There are 8 hidden switches. A switch that is on adds its own fixed numbers to the row, and there is some noise. The rows also spread widely along 10 directions, which tell nothing about the answers.
Some rows, each with its switches (1 for on, 0 for off) after it:
[-10, -11, 14, 3, -18, -7, -25, -17, 1, 1, -2, -11, -6, -8, 5, 7, 3, 17, 5, -28, -3, 21, -7, -4, -4, 12, 12, 11, -15, 5, -19, 12, -13, 10, -15, 25, 2, -11, -4, -27, -5] => 1 0 0 1 1 0 1 0
[-19, 18, -30, 15, 4, -8, -16, -16, 11, -1, -6, -11, -17, 9, -19, 24, 4, -13, 18, 16, 9, 8, -10, -10, 12, -11, 7, 0, 3, 5, -2, 39, -22, 15, -15, -3, -13, 9, 6, -20, -3] => 1 1 0 0 1 1 0 0
[-6, 6, -37, -18, -2, -8, -9, -4, 9, 10, 17, 13, 17, -13, 13, -10, -9, -22, -4, 19, 16, -8, 6, 23, -12, -9, -9, -7, -2, 3, 7, 8, -15, 33, -7, -18, 9, 6, 10, 11, 14] => 0 1 1 0 1 1 0 0
[26, 5, 31, -17, 5, 31, -12, -10, 5, -6, 6, -3, 16, 0, -15, -25, 15, 0, -6, -1, 5, -45, 25, 8, -28, 8, 24, -30, 1, 8, 13, 8, -1, 36, -21, 5, 41, 4, 3, -4, -4] => 1 0 1 0 1 0 0 0
[10, 5, 5, -20, -17, -16, -28, -20, 23, 16, 21, -9, 22, -25, 16, -17, 11, -2, -40, -8, -1, -11, -24, -4, 8, -6, 1, 14, -27, 16, -13, 5, -20, 13, -24, 23, 10, -14, -31, -14, 1] => 1 1 1 1 1 0 0 1
[-8, -8, 14, -6, -8, 20, 3, -22, 39, -11, 2, 21, -21, 16, -32, 8, -10, 3, 10, 1, -6, 9, 9, -6, 1, 8, 13, -4, -31, 17, -37, 39, -11, 16, -8, 25, 24, -5, 14, -15, -5] => 1 0 0 1 1 0 1 0
[3, 7, 19, -3, -5, 13, -15, -3, -4, -15, -10, -3, 3, -7, -11, -5, 11, 8, 15, -1, 20, -22, 26, 3, -32, 16, 19, -17, -1, 0, 12, 3, -9, 32, -9, 4, 17, -2, 24, 4, 4] => 1 0 0 1 1 0 0 0
[-13, 29, -21, 2, -2, 5, -16, 13, 6, -13, -5, -2, -10, 11, -14, -2, 12, -7, 3, 21, 38, -48, 21, -9, 20, 10, 12, -27, 15, -8, 17, 4, -31, 28, 3, 9, 2, 6, 12, -24, -23] => 1 1 0 0 0 0 1 0
[25, 22, 22, -2, -11, -7, -40, 5, -7, -1, -6, -19, 43, -32, -12, 30, -7, 2, -14, 10, -9, -12, 6, -20, 19, 12, -13, 16, -1, -9, -7, -7, 15, -17, -13, 2, -32, -16, 0, -5, 7] => 1 1 0 0 0 0 1 0
[1, -13, -19, -2, -1, 8, -25, -16, 0, 15, 20, 23, 5, 6, 9, 13, -31, -9, 11, -8, -29, 22, 0, 25, 18, 0, -28, 7, 3, 5, -22, 12, 12, -1, -8, -7, -6, -4, -2, -27, 14] => 0 1 0 0 0 0 0 0
[11, -4, 16, -3, 0, 1, -17, -12, -1, 5, -2, -26, 11, -7, -16, 13, -4, 3, -1, -18, -6, -2, -6, 0, 4, 0, 24, -2, -1, 10, 4, 15, -8, 11, -25, 13, 5, -12, -18, -29, -3] => 1 1 0 0 1 0 1 0
[-20, -1, -3, 0, -16, 4, -30, -24, 12, -7, 9, 12, -20, 5, 12, -11, 18, 10, 7, -14, 12, -5, 8, 4, -10, 13, 3, 0, -14, 8, -17, 16, -32, 29, -15, 20, 13, 1, 8, -29, -4] => 1 1 1 1 1 0 0 0
[5, 7, 7, 16, 21, -10, 6, -1, -10, -17, -14, -23, 6, 1, -27, 23, 13, -5, 34, 13, 12, 17, 19, -7, -8, 12, 31, -20, 17, -2, 1, 37, 3, 4, -17, -9, 1, -9, 10, -9, -9] => 1 0 0 0 0 0 1 0
[-1, -1, -18, -9, -7, -15, -25, 6, -10, 14, 8, -8, 21, -22, 17, -8, -12, -10, -10, -11, 12, -6, -7, 19, 5, 3, 1, -6, 9, -9, 18, -10, -8, 20, -5, 4, 1, -14, -11, -13, 9] => 0 0 1 1 0 0 1 1
[-7, 12, 5, -3, -31, -12, -38, 1, -4, 6, -19, -22, 21, -30, -8, 26, -10, 13, -12, -12, 9, -7, -10, -15, 3, 1, 6, 25, -13, -7, 7, -11, -17, 11, -7, 13, -28, -7, 4, -7, 5] => 0 1 0 0 1 1 1 0
[17, 21, -11, -2, 3, -40, -7, 30, -8, 14, -2, -44, 31, -18, -11, 9, -11, -17, -17, 16, 5, 5, -27, -17, 43, -10, 15, -1, 15, -16, 7, 0, -4, -17, 1, 0, -20, -15, -34, -15, -26] => 0 0 1 0 0 0 0 0
[-2, 6, 8, -7, -6, 0, -7, 7, 2, -6, -15, -11, 8, -14, -30, 19, -14, -2, 9, 2, 19, -14, 14, 1, -8, 6, 25, -9, -4, -2, 11, 11, -17, 22, -7, 8, 2, -7, 12, -5, -1] => 0 1 1 0 1 0 1 0
[16, 3, -11, -15, 8, -5, -11, -11, 20, 16, 24, -8, 13, 0, -5, -4, -11, -18, -22, 6, -13, -9, -12, 2, 30, -13, 3, -7, -3, 11, -10, 20, -11, 5, -19, 8, 12, -6, -33, -29, -6] => 0 1 1 0 1 0 1 0
[-12, 31, -16, 2, -19, -39, -25, 25, -19, -8, -18, -24, 26, -38, 2, 23, 3, -4, 8, 24, 36, 2, 8, -15, 4, 12, 6, 9, 8, -19, 9, -9, -15, 3, 3, -10, -35, -10, 23, 14, -9] => 1 1 0 0 1 1 0 0
[-33, -5, -20, 17, -21, -7, -44, -23, -9, 4, -3, 9, -22, -2, 14, 28, -6, 9, 27, -25, 6, 24, 4, 6, 4, 13, -5, 17, 1, 0, -9, 18, -23, 14, -12, 18, -22, -2, 12, -42, 8] => 1 1 0 0 1 0 1 1
[-3, 7, -19, -4, -6, 12, -28, 7, -9, -3, 15, 28, 6, 5, 19, -14, -1, -5, 16, 12, 10, -19, 33, 17, -2, 20, -22, -17, 14, -13, -3, -7, 1, 18, 4, -8, 7, 4, 24, -8, 0] => 0 0 1 0 0 0 0 0
[-16, -11, -40, -7, -15, -1, -13, -16, 18, 24, 9, 29, 10, -16, -10, 41, -64, -21, 6, 0, -12, 34, -14, 29, 11, -15, -31, 28, -12, 6, -17, 18, 10, 9, -2, -9, -24, 5, 14, -2, 41] => 1 1 1 0 0 0 1 0
[-23, -22, -63, -6, 11, -43, -1, -1, -5, 20, 24, -5, 7, -14, 23, 10, -33, -33, 11, -1, 5, 56, -24, 39, 22, -10, 5, -4, 11, 4, -4, 25, -11, 12, -10, -16, 0, -26, -18, -16, 10] => 0 1 0 1 1 1 1 1
[10, 0, -1, -4, 0, 23, -34, 5, -17, -7, 12, 3, 11, 4, -4, -10, -7, -6, 15, -6, -6, -18, 20, 20, 6, 17, 1, -24, 23, -10, 2, 4, 7, 18, -9, -5, 18, -4, 8, -24, -5] => 1 0 1 0 0 1 0 0
[-17, 44, -38, 5, -30, 12, -67, -3, 20, 10, 6, -2, -16, 9, -13, 21, -15, -14, -27, 14, -1, -49, -27, -31, 70, -18, -35, 13, 0, -12, 1, 6, -31, 8, -1, 25, -38, 17, -10, -51, -7] => 1 1 1 0 1 1 1 0

New rows, each followed by its switches (1 for on, 0 for off):
[13, -4, 11, -23, 4, 22, -4, -13, 33, -10, 17, 24, 8, 1, -25, -5, -13, -12, -1, 19, -15, -7, 17, 9, 3, 11, 6, -16, -21, 16, -28, 33, 2, 15, -13, 6, 35, -20, 7, -1, 3] => 0 1 0 1 1 1 0 1
[-9, -13, -7, -3, -15, 8, -29, -45, 28, 19, 15, 20, -6, 0, 2, 14, -10, 2, -6, -22, -20, 16, -12, 5, 2, -8, -12, 21, -29, 19, -25, 32, -16, 16, -25, 24, 0, 1, -11, -33, 20] => 0 1 1 0 1 0 1 1
[-12, 24, -30, -4, -11, -14, -45, 6, -5, -9, 14, -4, 9, -12, 24, -12, 24, -7, -8, 19, 28, -36, 15, -4, 11, 12, -14, -11, 10, -14, 7, -8, -32, 23, -7, -3, -7, -5, 10, -11, -5] => 0 1 1 1 1 1 1 0
[-15, 22, -26, 6, -5, -15, -23, -11, 16, 11, 5, -14, -12, 10, 1, -4, 23, -7, -18, 3, 20, -25, -13, -19, 32, -7, 10, -3, -1, 3, 7, 21, -44, 18, -11, 25, -6, 4, -27, -44, -21] => 0 1 1 0 0 0 1 1
[-2, 27, 2, 5, -1, 12, -31, 0, -7, -18, -15, -1, -2, -4, -14, 9, 20, -3, 24, 19, 34, -47, 40, -7, -21, 17, 13, -21, 14, -9, 24, 11, -21, 31, -9, -2, -2, 5, 28, -6, -1] => 0 1 1 0 1 0 0 1
[6, 10, -15, -12, -11, -6, -22, -19, 18, 25, 7, -11, 33, -25, -3, 8, -9, -14, -34, -1, 0, -12, -25, 4, 9, -20, -4, 16, -15, 12, 10, 8, -8, 22, -18, 5, -8, -3, -18, -3, 22] => 1 1 0 0 0 1 1 1
[12, 20, -2, 4, 14, -18, -7, -18, 7, 4, -2, -29, 14, -8, -9, 11, 25, -10, -4, 18, 6, -4, -8, -15, -2, -14, 17, -2, 0, 11, 7, 27, -13, 10, -27, -4, -7, 2, -15, -7, 0] => 1 1 0 0 1 0 0 0
[-7, 14, -15, -10, -22, -18, -23, 0, 6, 12, -3, -4, 25, -35, 8, 5, -6, -6, -21, 0, 26, -15, -8, 4, -6, -2, -3, 13, -11, -5, 15, -10, -13, 25, -3, 7, -16, -3, 4, 9, 21] => 1 0 1 1 0 0 1 1
[1, 21, 8, 4, -11, 14, -42, -9, 13, -7, -4, -11, -9, 5, -37, 18, -2, -5, -1, 2, -6, -23, -8, -21, 34, 3, 12, -5, -1, 1, -9, 33, -19, 5, -18, 25, -2, -6, -12, -44, -18] => 1 1 1 0 1 1 0 1
[-7, 10, -16, 10, -1, -14, -26, -38, 14, 1, 9, 2, 11, -13, 9, 18, 24, -5, 8, 15, -5, 25, 1, -11, -19, -5, -18, 21, -15, 9, -25, 40, -1, 8, -30, -10, -18, 8, 12, 4, 22] => 1 0 1 0 1 1 1 0
[19, 17, -17, -18, -12, -25, -35, 1, 4, 30, 15, -39, 47, -32, 18, -8, -7, -12, -62, -4, -8, -22, -46, -4, 37, -24, -11, 18, -6, 0, 15, -23, -13, 8, -14, 6, -18, -15, -48, -13, 8] => 0 1 0 1 0 1 1 0
[-3, 8, -9, -13, -19, -18, -26, -33, 25, 18, 25, 3, 16, -16, 39, -23, 34, 5, -36, -4, 8, -10, -8, -5, -8, -5, -12, 19, -28, 15, -18, 4, -30, 24, -25, 16, 4, 5, -18, -10, 5] => 1 1 1 0 1 0 1 0
[-22, -14, -14, -11, -29, -1, -1, -22, 29, 17, 6, 31, 1, -8, 5, -3, -18, 1, -4, -13, 2, 29, -10, 17, -13, 1, 1, 20, -34, 14, -26, 17, -10, 27, -1, 17, 12, 1, 14, 4, 11] => 1 0 0 0 0 1 0 1
[8, 17, -11, -5, 8, 0, -5, 5, 13, 3, 1, -15, 8, 2, -30, 10, -9, -18, -9, 16, 10, -27, -3, -8, 26, -9, 14, -16, 5, 0, 11, 18, -16, 13, -8, 5, 1, -1, -13, -21, -12] => 0 1 1 0 0 0 1 0
[3, 3, -9, 2, 1, -11, -30, -16, -1, 6, 23, -12, 0, 5, 17, -1, 13, -3, -6, -7, -8, 5, -6, -5, 27, 5, -2, -1, 6, 7, -16, 18, -15, 1, -23, 12, 0, -9, -26, -43, -13] => 1 1 0 0 1 0 1 0
[13, 18, 3, -9, -3, -5, -34, -6, 4, 2, 9, -21, 20, -17, 3, -3, 11, -4, -25, 4, 3, -32, -3, -10, 11, -2, -2, -2, -4, 2, 6, -2, -18, 13, -20, 9, -4, -10, -18, -17, 2] => 0 1 1 1 1 0 1 0
[13, 7, 20, 7, 1, 4, -19, -15, 8, -4, 1, -8, 7, 0, -20, 14, 5, 4, 8, 0, -17, 11, 2, -11, 7, 7, 5, 5, -4, 3, -25, 29, 8, -5, -18, 9, 0, -4, -5, -20, -6] => 1 0 1 0 0 0 0 0
[-14, 2, -14, 5, -9, -7, -30, -18, 4, 9, -12, -17, -2, -15, -10, 29, -15, 0, -1, -15, 5, 1, -19, 1, -4, -15, 2, 17, -10, 4, 12, 12, -23, 23, -17, 9, -20, 1, -3, -18, 22] => 0 1 1 1 1 0 1 0
[5, 15, -23, 1, 6, -17, -23, -6, 10, 5, 18, 1, 14, -9, -1, 13, 2, -21, -2, 21, 2, 1, 1, -5, 31, 4, -9, -5, 6, 1, -17, 30, -4, -6, -17, 1, -10, -11, -13, -25, -3] => 1 1 1 0 0 0 1 1
[-3, 6, -4, 2, 1, 16, -19, -33, 30, 2, -1, 7, -16, 8, -24, 18, -7, -9, 4, 5, -7, -4, -8, -4, 6, -10, 3, 3, -16, 20, -9, 40, -13, 17, -19, 15, 4, 1, 0, -22, 14] => 1 1 0 1 1 0 0 1
[-6, 5, -18, 11, 23, -7, -4, -40, 22, 4, 4, -18, -11, 5, -12, 18, 17, -16, 5, 8, 2, 9, -14, -3, -5, -22, 12, -2, -5, 23, 2, 49, -19, 23, -34, -3, 0, 4, -12, -18, 16] => 1 1 0 1 1 0 1 0
[-19, 3, -13, 4, -12, 6, -36, -14, -1, 4, 7, 2, -21, 15, 14, -3, 8, 7, 4, -17, 7, -17, 7, 0, 12, 7, 0, -5, 3, 1, 1, 5, -31, 24, -8, 21, 3, 4, -2, -45, -11] => 0 1 0 0 1 0 1 0
[-26, 5, -57, 6, 11, -28, -15, -11, -1, 9, 0, -18, -2, -16, -5, 25, -13, -31, 13, 9, 25, 16, -23, 20, 4, -20, 11, -5, 16, 3, 23, 36, -24, 31, -19, -16, -11, -4, -3, -13, 22] => 1 1 1 1 1 1 1 1
[3, -6, 1, -14, -15, 31, -28, -9, 14, 6, 9, 25, 5, 5, -17, 4, -34, -5, -2, -7, -20, -11, 7, 16, 18, 8, -8, -3, -9, 5, -15, 9, 2, 15, -3, 13, 14, -9, 3, -23, 3] => 0 1 0 0 0 1 0 1
[7, -6, 0, -12, 1, -6, -22, -12, -8, 0, 9, 2, 28, -25, 12, -5, 9, -4, 10, -1, 8, 4, 19, 23, -34, 13, 10, -6, 0, 6, 1, 13, -2, 24, -23, -11, 15, -15, 9, 8, 14] => 0 1 1 0 1 1 0 1
[-2, 16, -19, 7, 8, -31, -3, -32, 27, 23, 4, -29, 0, -4, -3, 8, 21, -14, -20, 8, 5, 12, -38, -19, 15, -28, 18, 13, -14, 21, 0, 41, -27, 10, -29, 13, -8, 2, -37, -22, -5] => 1 1 0 0 1 0 0 1
[2, -8, 27, -8, -20, 22, -22, -4, 8, -3, -5, 0, -5, 4, -22, 2, -13, 13, 2, -25, -3, -14, 9, -2, 0, 12, 20, -5, -13, 1, -8, 7, -13, 19, -6, 30, 18, -4, 2, -28, -12] => 0 0 1 0 1 0 1 0
[-12, -11, -21, 1, 7, -8, 2, -23, 21, 10, 9, 1, -18, 12, -11, 12, -16, -12, 9, -3, -9, 28, -20, 10, 10, -16, 8, 2, -12, 18, -15, 36, -17, 13, -14, 8, 7, -6, -13, -25, 3] => 0 1 0 1 1 0 0 0
[7, -2, 7, -9, -24, 11, -57, -5, -2, 4, 21, -4, 11, -6, 7, -6, -15, 8, -21, -26, -26, -7, -17, 6, 38, 13, -15, 10, -5, -3, -23, -7, -5, 1, -14, 23, 3, -18, -23, -48, -8] => 1 1 1 1 0 1 0 0
[-31, 5, -44, -2, -26, -5, -33, -9, 4, 21, 12, 15, -15, 4, 26, -13, -8, -3, -8, -17, 20, -11, -11, 18, 13, -5, -13, 8, 0, -1, 6, -8, -35, 34, 1, 15, -7, 16, -1, -32, -1] => 1 1 1 0 0 0 0 0
[4, 14, 2, -4, -5, -7, -6, 4, 18, 0, 5, -8, 7, -2, -18, -2, 5, -8, -11, 9, 13, -12, 0, -15, 25, 8, 21, -13, -5, 0, -9, 21, -14, 7, -7, 22, 11, -9, -14, -23, -25] => 1 0 1 0 0 0 1 1
[-10, 17, -17, -2, -18, -17, -32, -6, 2, 12, 0, -20, 9, -18, 10, 3, 7, -1, -19, -8, 22, -20, -15, -6, 7, -9, 6, 11, -3, -1, 15, -3, -31, 24, -15, 14, -15, 4, -12, -20, 1] => 1 1 1 0 1 0 1 0
[-6, -2, -12, 2, 2, -6, -19, -13, -6, -1, 14, 0, 7, -3, 25, -13, 17, 1, 5, -6, 10, 1, 10, 14, -10, 10, -4, -8, 6, 1, -3, 3, -7, 22, -13, -1, 9, -5, 2, -13, 5] => 1 0 0 1 0 0 1 0
[-22, -13, -37, -7, -19, -2, -28, -6, 2, 15, 11, 11, -2, -9, -3, 22, -50, -15, 7, -16, -4, 22, -17, 27, 22, -7, -10, 12, 0, 0, -7, 12, -11, 18, -7, 2, -7, -4, 2, -26, 15] => 1 1 1 0 1 1 1 0
[10, 5, 6, -7, -11, -19, -25, 3, -9, 7, 1, -22, 31, -27, 7, -2, 7, -1, -8, -3, 3, 4, -5, -3, -4, 8, 15, 4, -2, -5, 1, 4, -5, 6, -15, 3, 0, -14, -11, -3, -6] => 0 0 1 0 1 1 0 1
[-4, -14, -10, -16, -16, 16, -30, 5, -4, 0, 10, 19, 6, -7, -4, 8, -47, -5, 12, -11, -11, 5, 9, 31, 11, 13, -10, -4, 0, -3, -10, -5, 2, 16, 2, 0, 8, -17, 15, -13, 8] => 0 1 0 1 1 1 0 0
[10, 18, -4, -5, 5, -19, -9, -15, 19, 2, 15, -10, 18, -9, 3, 4, 20, -9, -14, 24, 3, -1, 2, -18, 11, -1, -1, 2, -10, 11, -19, 24, -10, 0, -21, 1, -3, -7, -11, -7, -5] => 1 1 0 0 1 0 1 0
[-8, 15, -20, -10, -9, -12, -20, 9, 14, -6, 23, 3, 0, 2, 16, -27, 16, -11, -15, 18, 17, -17, 7, -9, 29, 16, 3, -20, -3, -5, -13, 8, -25, 13, 1, 17, 20, -17, -8, -20, -28] => 0 0 0 1 1 1 1 1
[0, 4, 10, -2, -11, 9, -22, 0, 3, -2, -12, -8, 3, -4, -27, 19, -15, 5, 2, -11, 5, -16, 4, -1, 10, 4, 15, -3, -3, -1, 4, 8, -16, 17, -8, 15, -2, -5, 0, -26, -5] => 0 1 1 0 0 0 1 0
[1, -1, -29, -32, -10, -42, 13, 28, -3, 15, 12, -7, 52, -42, 19, -19, -16, -20, -23, 12, 36, 2, 3, 27, 0, 8, 19, -10, -1, -5, 15, -18, -13, 24, 6, -11, 14, -27, -4, 25, -4] => 0 1 0 0 0 1 1 1
[-14, -5, -21, 3, -4, -26, -11, -18, 11, 19, 6, -7, -5, -2, 4, 7, -1, -5, -2, -13, 1, 28, -22, 5, 14, -8, 11, 12, -10, 9, -12, 27, -23, 8, -13, 16, -3, -6, -24, -32, -7] => 0 1 1 0 0 0 0 1
[2, 9, 14, 22, 10, 5, -45, -29, -9, -17, 10, -11, -16, 17, 5, 6, 46, 9, 28, -3, -8, 1, 20, -14, 2, 21, 4, -10, 13, 3, -23, 39, -13, 0, -35, 9, 3, -3, -4, -50, -17] => 1 1 1 0 1 0 0 0
